There are 3 ways to turn a row about zero (a turn may also mirror it). The second row of each pair is the first, turned, with some noise. The first 27 pairs use one turn. New pairs use 2 turns, one after the other, and a turn may come again.
(in the rows, 128 means zero)
Known pairs, each followed by its turns in order:
[154 171 147  89 105  83 121 178]
[ 98  93 116  71  71 145 136 158]
k_637

[166 130  93  81 136 139  84 126]
[116 136 140 166 131 195 140 113]
k_808

[121  85 102 151 139 175 162 166]
[142 153 164  64 117  97  93 135]
k_493

[109 154 175  96 165 127 100  97]
[ 86  69 142 154 125 141 163 117]
k_493

[130 131 110 106 178 103 170 170]
[110 142 146 114  75 113 172  91]
k_808

[111 122 145  88 162 170  79  93]
[142 115 119 107 167  95  69  90]
k_637

[138  92 130 164  90  93 163 100]
[137 168  96 128 148 143  93  78]
k_493

[ 85 106 158 148 147 166 119 128]
[162 153 128 149 139  87  87 139]
k_637

[138  93 164 100 147 149  78 156]
[142  78 132 129 101  89  80 110]
k_637

[157 110 173 159 132  78  80 110]
[158 163 176 143 154 118 130 189]
k_808

[118 121  97 156  82 168  78 149]
[205 133 151 124 161  99 148 144]
k_493

[150 136 126 107  99  92 105  91]
[115 142 103 176 160 140 141 125]
k_493

[ 77 146 132 159 169 156 137  90]
[157 186 119 134 174 136  89 131]
k_637

[157 139 163 155  90 132 146  84]
[120 114 126  96 138 130  91 189]
k_808

[161 174  85 152  93  99  76 150]
[193 144 104 190 128 134 137 172]
k_493

[110 116 148 102  92 166  76 156]
[128 164  90 152 183 146 107 105]
k_808

[160 138 165 101 154 122 154 158]
[131 103  78 129  86 141 114 132]
k_637

[176 171 164  88  82 130 146 102]
[ 95 101  58 140 175 129 123 158]
k_493

[143 102 100 103 143 142 113  85]
[ 99 153 169 143 162 135 127 141]
k_493

[105 123 170 115  89 130 144 106]
[ 92 125 104 122 157  97 106 154]
k_808

[176 136 112 110 124 147 142 105]
[102 134 120 131 160 137  99 165]
k_493

[104  89 126 133 173  88 176  87]
[105  91 189 122 111  68 139 127]
k_808

[ 97 150 130  93 172  77 107 108]
[139  93 117  89 172 165  94 155]
k_637

[143 177 131 160 171  97 154  94]
[146 112 146 131  53 111 127 171]
k_808

[115 126  79 142 113 160 103 121]
[148 149 170 111 147 111 145  92]
k_637

[ 95  77 119 111 151  92 178 152]
[100 120 159 106 132  82 174  88]
k_808

[ 80 131 119  77 130 170 159 136]
[166 142  80  94 145  83 143 122]
k_637

New pairs, each followed by its turns in order:
[142 114 165 131 137 131 107  92]
[124 119 168 130 131 140 120  88]
k_493 k_493

[ 80 145 124 175 170 177 102 120]
[ 76 176 155  93 159 136  79 130]
k_493 k_808

[110 126 128 101 152 173 151 143]
[123 108 146 138 111 170 159 148]
k_637 k_808

[108 155 130  92  97 120 105 105]
[124 102 136  92  94 112 131 101]
k_493 k_808

[156 170 104  83  91 159 128 126]
[170 172 148 114 143  90 150  95]
k_808 k_637

[149  80 168 176  86 153 102 132]
[ 98 132 163 208 129 151 100 110]
k_493 k_493

[125  99  80 174 173 148 109 173]
[126 157 150  85 130 166  85 184]
k_637 k_808

[158 126 172 118 103 155  96 127]
[157  91 147 169 144 156 120 143]
k_493 k_637

[176 153 178 157 137 126 125 117]
[127 172 179 105 145  93 117 125]
k_637 k_637

[110 106  97 131 126 176 157 146]
[ 98  91 161 164 147 138 110 129]
k_808 k_808

[123 166 171 132 167 106 174 115]
[124 138  84 129 164 116 179 162]
k_808 k_808

[113 116 154 100 141  84 138 120]
[122 166 136 128 172 123 144 143]
k_493 k_637

[111  84 135 179 148  95 118 161]
[ 93 157 163 116  86 134 139 172]
k_808 k_808

[105 144 154 105  94 179 138  84]
[135 108 123 190  90 104 169 138]
k_637 k_808

[128 151  85 111 105 159 145 155]
[119 137 101 129  89  99 135 168]
k_493 k_493

[158 174 139 172 146  76 154  80]
[114 101 141 128  53  88 158 167]
k_808 k_637

[170 104 104 153 175 171 115  79]
[127  74 150 151 183  81 115 106]
k_808 k_493

[170 146 167  99  91 126 172  86]
[138 160 202 114 102 141 166 144]
k_493 k_493

[ 89 100 149 150 137 140 174 167]
[173 143  93 148 101 124  87 160]
k_637 k_493

[175 108 156 175  95 113 113 149]
[150 132  91 101 176  82 113 149]
k_637 k_808

[162 159 157 123 132  80  84  77]
[188  88 115 112  83  85  99 130]
k_808 k_493

[169  96  91 161 134 172  90 105]
[161 205 153 145 104 123 103 144]
k_493 k_808

[ 96 110 122 131 161 140 139 111]
[112 134  99 123 142  97 111 133]
k_493 k_637

[102 152 136 115 168  77 129  99]
[128  85  91  99 147 111  86 120]
k_493 k_808

[103  87  89 143 131  76  79  83]
[134 186 183 118 114  87  86 102]
k_637 k_808

[130 107 126 105 101 107  77 128]
[133  90 118 150 137 100 105 167]
k_637 k_637

[162 131 147 135  99 144 145 123]
[151 114 122  93 119 102 123 118]
k_808 k_637

[136  81 162 151 110 152 157 157]
[129  90  90  82 153 140 101 117]
k_808 k_637

[139 162 140  79  87  98 109 107]
[ 97 150 146  98 115 112 189 108]
k_637 k_493

[131 179 125 106 166 134  82  87]
[196 130 104  90 164 141 112 147]
k_808 k_808

[150 173 163 108 128 178 152 159]
[ 91 133 155  72 156 130 173 119]
k_637 k_637

[ 93 125  80  90  82 162 124 120]
[ 90 147 124 115  54 118 147 112]
k_493 k_808

[177 142 111 168 108 116  83 177]
[183 155 146  99 134 172 160 163]
k_493 k_808

[115 100 171 152 166  99 125 146]
[ 75 129 154 146 168 105 127 134]
k_493 k_637

